The rows come from 5 hidden closed curves, with some noise, and rows from the same curve form a group. Each curve winds through 8 dimensions. The rows are also pushed far along 5 directions, which tell nothing about the answers.
In the rows, 128 means zero.
Some rows, each with its group after it:
[107 131 131 135 114 108 145 139 135 118 139 120 119 140 119 142 139 114
 132 141 100 115 151 112 103]
bif
[ 97 149 140 127 113 110 115 118 156 141 133 121  89  90 114 159 143  80
 111 138 117 109 161 108 126]
mul
[136 116 170  45 139 158 127 132 156 112 171  89  73 170 186 128 200 159
 169 103 167 126 155 141  66]
mul
[110 143 146 116 133 121 142 134 157 157 138 126 120 120 122 119 132 106
 126 126 119 122 127  84 123]
lel
[124 138 103 125 130 138 116 119 146 120 107 122 120 115 131 139 146 117
 105 165 123 112 133 137 141]
zufo
[175 121 154 135 103 131 151 145 129  91 127 151 101 118 140 117 120 204
 160  75  99 135 148 171 107]
zufo
[109 124 104 129 146 138 142 133 113 141 130 156 152 135 121 126 115 108
 104 119 134 135 118 107 157]
lel
[111 129  81 163 124 109 187 140 152 121 130 147 132 138 118 171 141 109
  81 128 106 122 148 134 133]
bif
[127 120 115 143 161 142 113 114 108 124 127 134 141 141 112 122 114 110
 114 167 116 139 120 124 131]
lel
[160 124  76 202 116 124 146 132 100 114  81 140 181 121  93 144  70 164
 107 120  98 133 104 164 175]
zufo
[132 124 109 132 135 140 145 129 162 121 117 156 125 150 150 139 130 151
 114 124 150 125 148 143 119]
bif
[ 68 176 124 105  82  99 121 146 190 168 121 143  90  45 123 127 171  91
  95 127  96 117 119  90 163]
bif
[145 137  97 132 121 127 140 138 170 128  94 168 137 107 130 111 125 148
 107 113  99 126 114 114 161]
zufo
[ 82 145 128 114  86 121 153 148 147 126 128 117 105 112 134 156 140 139
 136  84 113 122 154 141 117]
lod
[115 131 132 161 133 117 133 124 120 153 139  81 134 147  87 172 105 123
 133 155 101 129 126 110 105]
mul
[ 77 134  98 141 122 132 135 129 144 114 127 168 101 101 116 161 127 111
  91 110  89 148 158 141 136]
lel
[155 118 175 137 108  96  88 120 117 116 111 110 134 130 115  91 106 121
 186 157 107 131 123 102  78]
zufo
[161 128 148 122 148 127  78 111 121 158 122 149 139 109 125  84  99 159
 139 152 133 154  66 105 154]
lod
[129 136 132 157  97 132 118 137 123 123 114 179 122 106 126 121  89 175
 125 102 124 132 136 156 148]
lel
[159 110 110 173 148 131 118 112 102 120 122 130 152 155 123 141 101 151
 116 151 151 139 114 169 133]
lod
[102 119 101 146 139 147 127 123 126 128 122  93 154 187 123 165 129  97
 120 145 159 107 162 134 104]
bif
[135 131 144 176 105 133 170 137 121  96 113  97 108 137 107 169 116 126
 142 130 102  85 208 158  79]
bif
[165 112 146 131 116 145 109 132  84  96  71 134 166 128 128  74  75 167
 183 126 124 121 117 139 123]
bif
[186  92 109 160 163 174 174 131 112  84 101 123 161 211 144 140 104 162
 141 123 161 100 180 168  90]
bif
[ 95 123  99 134 102 106 148 144 132 115 138 167 117 106 138 145 151 117
 103  95 114 160 127 153 136]
zufo
[125 133 167 169  92  94 134 145 121 142 126 119 147 138  89 123  87 127
 167 131  90 109 148  89  96]
lel
[121 147 161 206 106  72 129 128 132 165 112  75 167 131  54 129  76  95
 152 175  72 118 119  76  92]
lel
[ 97 113  65 149 162 132 171 131 105 110 133 129 146 157 119 169 152  74
  76 169 115 130 133 130 128]
lod
[137 130 152 129 120 126 101 116 107 119 105 117 134 109 121 101 113 107
 150 138 134 119 136 125 126]
mul
[149 108 110 129 166 135  83 104  90 132 113 117 185 174 130  94 105 133
 134 198 161 138  70 121 141]
bif
[103 116 145 126 106 126 154 143 146  97 160  99  81 180 138 193 155 138
 154 129 109 106 212 137  36]
mul
[124 149 149 150  88 113 121 130 142 123 116 144  77  66 109 162 109 131
 129 106  88 112 169 131 126]
mul
[136 128 131 146 147 133 126 121 127 123 132 125 124 141 111 130 117 125
 123 168 104 121 136 115 118]
lel
[153 123 142 104 102 137 138 148 113  99 101 133 121 108 143 104 127 164
 171  90 104 126 129 137 115]
mul
[147 140 116 113 100 134 110 129 149 121  88 200 120  60 141 106  79 196
 131  58 113 150 100 146 193]
bif
[165 131 119 113 156 142 106 113  94 139 102 126 169 100 117  76 107 127
 129 143 125 134  63 106 189]
bif
[152 100 178 161 116 126 122 132 102 106 147  83 116 193 118 153 122 133
 182 143 135 111 191 139  25]
mul
[165 135 101 176 120 103  74 115 119 172  86 163 190  88  87  94  62 138
 104 132 128 144  55 101 212]
lod
[134 102 100 148 137 131 171 132 123  92 125 112 146 164 127 153 139 113
 125  96 118 140 157 159  98]
lel
[146 116  93  58 148 150  94 124 148 123 126 196 120 109 189  84 164 167
 109 112 164 166  70 140 176]
lod
[163 120 137 116 135 138 134 139  94 124 110 103 164 138 120  89 113 154
 163 129 116 125  91 114 136]
zufo
[140 127 130 153 134 121 130 121 121 136 146  94 110 138 105 176 139 102
 117 157 121 112 149 124 101]
mul
[112 131  90 155 124 125 124 126 132 127  83 157 164 105 117 107 102 132
 105 130 108 158  94 144 160]
lel
[100 115  73  77 188 154 137 128 126 142 153 130 149 165 161 113 191  94
  82 172 157 148  77 107 158]
lod
[107 125 123 115 118 149 148 134 123  84 136 115  82 133 144 170 163 115
 124 131 124  96 196 162  98]
lod
[158 123 115 161 125 113 151 133 135 114 122 143 133 133 132 132 137 140
 110 148 125 118 129 150 126]
lod
[118 129 108 135 168 131 105 111 123 147 119 113 163 147 102 114 111  96
 113 196 115 128  95  87 143]
lel
[161 135 192 174 105 118 105 116 110 124 100 115 119 103 101 119  58 155
 177 128 115 115 155 142  94]
zufo
[ 87 127  87 128 141 144 128 125 124 123 133 138 114 130 118 182 126 106
  99 136 110 131 148 121 133]
mul
[130 116 151 100 139 128 134 128 142 131 146  94 132 169 143 121 150 114
 156 116 151 123 142 107  85]
zufo
[133 140 174 158 142 111 136 122 110 153 128  63 126 128  71 140  99  82
 158 189  74  99 139  63  85]
mul
[132 147 182 193  84  79 104 127 114 159 126  90 140 113  69 137  65 132
 165 139  97 112 132 103 108]
lel
[177 114 129  97  88 147 160 155 125  78  96 151 133 126 170 112 115 216
 179  34 137 117 143 170 131]
lod
[184 104 113  48 143 151 109 132 129 106 113 130 162 150 200  38 194 163
 149 122 192 141  61 148 152]
lel
[123 118 126 151 126 127 127 127  95 112 104 116 156 134 116 113 113  93
 139 142 127 127 135 135 111]
mul
[ 98 117  53  83 198 153 135 107 123 145 136 102 165 155 142 134 187  38
  65 179 173 135  80 101 176]
bif
[139 114 142 100 156 133  98 115 119 117 136 113 123 156 150 101 164 100
 137 191 147 119 127 113  93]
lod
[145 121 146 155 114 130 110 129 111 116 118 144 113 129 106 145  78 156
 157 132  92 120 162 112  95]
mul
[126 138 167 177 121 106 144 127 134 147 132  97 130 135  84 152  85 116
 148 129 101 118 158 102  87]
zufo
[154 140 147 163 151 124 140 119 130 150 136  97 139 144 104 125 112 130
 120 183 121 103 120 113 127]
lod
[139 131 150 194 120 116 180 130 137 112 142 101 106 157  90 192 103 131
 132 147  91  90 206 139  69]
bif
[115 123 172 105 109 110  84 120 154 144 156  93 112 169 138 129 145 115
 169 133 162 112 159 101  72]
mul
[172 124 140 149 111 129 136 135 140 119 107 167 131 113 123 124  74 191
 149  60 109 140 136 143 137]
zufo
[163 120 172 107 148 147  93 110 123 144 131  98 142 152 138  82 118 153
 166 132 164 136 105 122 114]
lel
[162 145 204 171  54  95 167 154 158  99 111 143  72  90 113 143  89 190
 185  79  70  96 208 148  61]
lod
[110 125 110  90 136 137  96 122 173 126 139 154  97 130 158 126 171 131
 109 128 138 150 127 131 126]
zufo
[129 139 103 152 106 104  91 122 150 160 113 165 145  96 110 130 102 130
  99 110 132 141  98 112 183]
lod
[116 140 124 125 102 121 125 126 156 121 111 167 102  85 144 135 129 129
 114  99 135 129 143 146 144]
zufo
[174 111 136 118 119 144 135 137  91  95  90 121 158 134 131 100  90 174
 178  96 119 120 119 138 130]
zufo
[ 80 148 125 129 111  99 107 122 166 160 114 104 135  98 100 124 131  89
 126 130  94 155 104  95 126]
lel
[ 36 171 100 182 105  90  95 121 158 201 120 118 143  91  65 167 105  59
  76 176 101 135 110  81 160]
bif
[142  91  89 145 155 152 153 123  74  77 134 105 162 186 145 141 147 122
 116 131 165 138 139 200 120]
bif
[141 132 122 118 126 159 119 125 132 127 116 129 140 141 148 112 122 170
 127 108 162 117 128 162 154]
lod
[111 141 202 147 134 120 118 116 120 159 157  26 104 150  85 153 113 115
 174 178 102 115 148 101  49]
mul
[129 140 110 174  93 104 127 124 135 124  89 157 132  78 108 150  91 129
 112 115 107 124 135 147 155]
zufo

New rows. What belongs after each?
[111 120 101 115 114 149 183 145 131  80 132 153 102 119 150 156 153 133
 112  53 117 133 177 179 131]
bif
[142 130 135 110 148 143 139 122 119 127 105 109 143 118 121 107 112 111
 144 116 124 118 122 105 138]
bif
[124 132 133 133 143 137 112 120 130 148 137 137 137 130 113 121 102 136
 128 121 125 141 115 113 148]
bif
[145 123 116 132 120 135 145 138 129 118 101 156 137 110 129 118 116 121
 129  82 119 130 138 122 141]
mul
[164 100 118  87 115 139 141 141 158  69 129 131 106 164 177 127 180 169
 153  93 135 122 166 159  89]
zufo
[122 138 132 200 155 117 145 114 118 139 114  99 149 147  66 157  67 100
 116 202  77 107 148 101 106]
lel
[142 124 132  99 138 146 115 134 112 144 113 157 161 119 135  75 100 141
 147  96 139 138  92  96 163]
lel
[148 122 140 108  84 129 130 149 145  86 109 190 107 108 164 101 118 209
 157  68 115 137 144 165 124]
bif
[ 92 146 159  97  88 120  98 134 133 123 126 123  73  75 132 134 144 120
 152 119 103 117 154 121 111]
lod
[151 100 120 157 157 165 175 130  99  88 121 137 130 163 129 143 108 142
 131 106 121 130 170 163  94]
mul
[ 97 137 139 144  95 108 150 145 117 126 122 111 123 114 105 147 121 108
 142 122  88 118 152 115 104]
lod
[ 85 134 102 129 136 118 110 117 118 146 141  65 142 150 115 151 175  51
  99 198 149 112 122 115 123]
bif
[144 120 181  31 108 169 114 131 157  89 148 113  61 138 202 116 176 201
 193  55 168 124 169 172  81]
mul
[141 134 133 176 111 114 144 134 158 121 106 126 128 130  96 144 100 142
 136 136  75 114 163 116 101]
zufo
[172 122 198 136 158 129 131 112 102 128 145  46 121 175 116 122 123 134
 181 203 129  92 139 118  55]
lod
[135 104 116 135 135 131 106 132 118 126 141 137 120 161 130 147 132 131
 131 144 128 133 139 117  99]
mul
[ 69 146  89 142 131 123 136 120 138 148 110 137 150  98 112 137 115  98
  82 126 122 148 103 136 176]
mul
[181 150 145 139 110 125  79 130 104 164  74 125 184  83  96  45  77 158
 154 138 114 120  51  89 193]
bif
[ 93 123 111 137 116 113 144 128 133 121 145 116 127 144 128 169 141 111
 114 107 137 142 145 154 114]
bif
[226  79 148 158 163 166 144 126  46  75 126 125 175 215 151  95  95 185
 168 148 185 101 146 184 101]
lel
[151  95  51 116 169 167 132 120  86  81 126 166 152 161 162 137 148 130
  84 134 165 136 117 175 179]
lel
[150  89  98 112 195 156 140 119  65 106 130  89 181 203 140 107 152  91
 131 199 155 127  98 117 109]
lod
[163 128 145 161 149 138 143 117  83 113 111  99 145 124  93 129  84 123
 148 145 101 109 138 131 127]
bif
[166 125 148 122  95 131 117 141 149 113  88 192 136 110 153  79  81 218
 169  76 123 141 118 143 133]
bif
[172  99  86 189 150 147 138 113  67  79  99 145 169 158 116 147  71 165
 117 152 130 129 131 192 146]
bif
[171 126 115  83 135 143 119 132 160 135 137 167 112 114 167 106 160 176
 118  94 151 138  94 131 168]
mul
[127 123 134  98 145 155 111 117 103 114 108 113 146 141 138 106 110 137
 157 125 142 130 122 130 128]
mul
[148  99 156  32 129 144  84 133 132 112 154  84 119 182 202  80 220 124
 181 116 208 129 118 128  76]
mul
[126 146 148  89  94 120 149 141 183 121 120 155 102  93 158 108 143 150
 139  65 132 117 146 133 139]
mul
[ 61 139  95 170 128 114 155 133 122 139 144  96 137 139  89 184 139  52
  85 149 104 124 158 122 123]
bif
[ 46 145 115 109 126 132 132 121 147 130 138 112  96 111 120 171 141  83
 109 135 111 126 163 120 121]
mul
[140 129 154  87 135 140 127 124 168 138 133 115 115 134 154 104 150 146
 147 102 152 133 124 125 111]
lel
[109 117  98 147 133 144 129 125 119 125 128 134 127 138 120 169 119 117
 111 102 134 142 146 144 125]
mul
[139 139 119 113 124 150 153 137 141 107 121 152 100 106 146 134 139 166
 112 109 118 110 145 154 151]
lod
[160 147 192 162  90 114 116 126 122 120 105 125  92  78  95 135  69 153
 175 106  88 101 174 124 105]
mul
[122 117 125 117 130 128 113 127 108 107 133 114 135 150 134 122 137 124
 139 163 127 122 125 129 118]
bif
[183 104 106 127 167 161 124 118 112 106 127 132 151 177 157 108 140 163
 120 162 172 119 114 161 136]
bif
[155 130 146  73 136 135 110 130 163 145 155 122  94 130 157 116 174 145
 140 120 148 126 117 105 123]
mul
[153 125 121  86 148 147  93 108 147 124 114 110 136 134 152 104 144 150
 133 146 159 130  95 138 146]
lel
[103  92  81  77 133 124 133 133 133  86 156 139 123 169 185 131 220  90
 110 126 165 152 131 156 103]
zufo
[146 125 132 123 151 131 138 123 137 141 129 114 162 154 141  87 136 126
 126 135 162 132 102 130 133]
mul
[ 84 134  67 133 124 130 182 146 186 117 130 161 109 132 144 167 176 102
  65 113 116 125 167 143 130]
zufo
[150 119 157 127 141 135 100 112 100 119 138  81 110 145 120 136 138 111
 153 172 134 107 145 123  87]
mul
[164 133 190  91 114 124  79 130  95 144 112 100 154 100 124  34 107 154
 198 114 123 139  68 100 139]
bif
[105 124  98 142 121 110 146 131 156 126 119 111 150 146 122 140 144 103
 116 120 115 144 127 133 112]
lel
[142 126  98 148  95 139 133 148 121 121  77 174 171 107 123 108  80 175
 134  52 121 142 116 146 177]
bif
[111 147 116 115 104 129  97 136 154 161  98 132 152 112 122 109 114 130
 132 110 135 120 109  92 160]
bif
[110  95  73 130 140 146 147 134 114  81 118 160 156 179 158 135 149 109
 105 121 158 138 155 167 118]
mul
[ 99 137 126 123  91 128 109 128 156 119 121 155  92  91 143 144 135 138
 122  91 135 137 152 160 128]
zufo
[110 126 124 126 126 142 133 125 145  96 136 138  95 145 144 149 151 113
 117 148 133 102 190 147  96]
lod
[157 155 161 122 107  97  94 129 161 188 127 129 123  76 106  98 117 142
 141 123 108 131  74  66 160]
mul
[117 127 142 145 108 113 120 143 109 148 131 141 151 136 105 117  98 121
 148 124 117 121 131  91 130]
lel
[155 109  96 117 147 148 151 128 113  93 128 141 135 155 146 140 140 131
 115 129 141 111 143 142 141]
lel
[170 117 117 138 170 142 102 114 104 132 116 143 164 137 117  82 102 141
 121 173 126 140  77 115 159]
lel
[130 135 112 164 116 108 118 130 131 139 123 143 143 124 110 133 111 150
 111 163 108 133 103 133 144]
mul
[131 113  94 140 133 145 108 116 114 107 115 137 141 141 144 132 130 139
 111 128 159 145 125 181 140]
zufo
[129 133 107 122 144 143 131 124 112 116 124 134 113 110 135 136 138 136
 104 157 122 126 113 149 151]
lod
[ 72 162 137  67  83 128 105 146 177 160 134 132  98  86 151 111 168 137
 130  77 138 130 116 112 157]
lod
[129 113 145 103 136 143 121 128  94 106 140 117 118 140 134 121 140 103
 155 123 127 117 151 117 104]
lel
[131 133  99 175 150 119 116 112 127 148 124 169 131 104 104 143  93 136
  82 162 109 153  96 133 165]
lod
[115 134 145 112  95 126 115 135 126 118 122  94 121 123 133 128 149 119
 152 120 133 108 150 136 111]
bif
[135 124 137 113 121 135  96 117 133 133 126 125 130 129 140 121 118 146
 142  98 166 136 125 142 137]
mul
[144 139 147  59 130 130 125 133 144 142 126 129 124 105 158  78 157 127
 146 121 147 113  94  85 153]
lel
[159 113 137 102 111 149 157 145 113  76 106 126 113 129 155 124 132 171
 170  86 117 115 156 159 101]
mul
[113 112  90  94 129 131 127 139 147 113 151 136 116 168 169 144 186 139
 112 142 148 132 130 139 117]
mul
[123 147 137 167  68 110 122 142 151 119  83 145 119  79 104 129  97 157
 144 103  83 123 152 145 124]
zufo
[ 52 139 109 128 122 131 157 126 145 120 130 111 115 129 122 171 139  91
 103 110 126 131 168 151 115]
mul
[177 104 138 110  94 141 105 151 132 105 115 182 119 134 156 109 109 206
 177  54 131 141 139 134 113]
mul
[137 129 141 139 120 135 130 139 125 126 105 141 141 130 121  95 104 141
 149 140 104 117 136 110 118]
bif
[187 123 164 106 132 147 105 138 121 132  90 138 163 137 138  40  99 175
 181 129 132 117  95  95 129]
bif
[138  97  69 140 132 126 126 122 129  83 110 177 143 144 152 139 144 121
  99 127 137 150 135 167 134]
zufo
[115 115 135  92 129 127  86 117 128 123 137  92 134 163 140 128 156  82
 152 148 163 106 149 100  99]
lod
[ 94 127 116 131 155 135 156 125 131 121 175 101  93 152 129 173 180  95
  91 169 122 125 152 143 102]
zufo
[161 119 106 141 160 142 152 126 106 122 114 123 149 136 116 126 118 122
 119 151 111 123 111 116 140]
mul
[ 83 140 119 114 142 142 108 124 127 159 131 118 115 105 110 137 135  95
 114 137 109 153 109 100 135]
mul
[108 132 136 131 140 135 134 116 153 126 146 129 106 139 137 146 147  95
 111 128 148 122 171 138 109]
mul
[ 82 144 138  73 100 103  92 129 170 147 149 109 106 118 162 110 196 102
 125 150 157 125 117 117 122]
mul
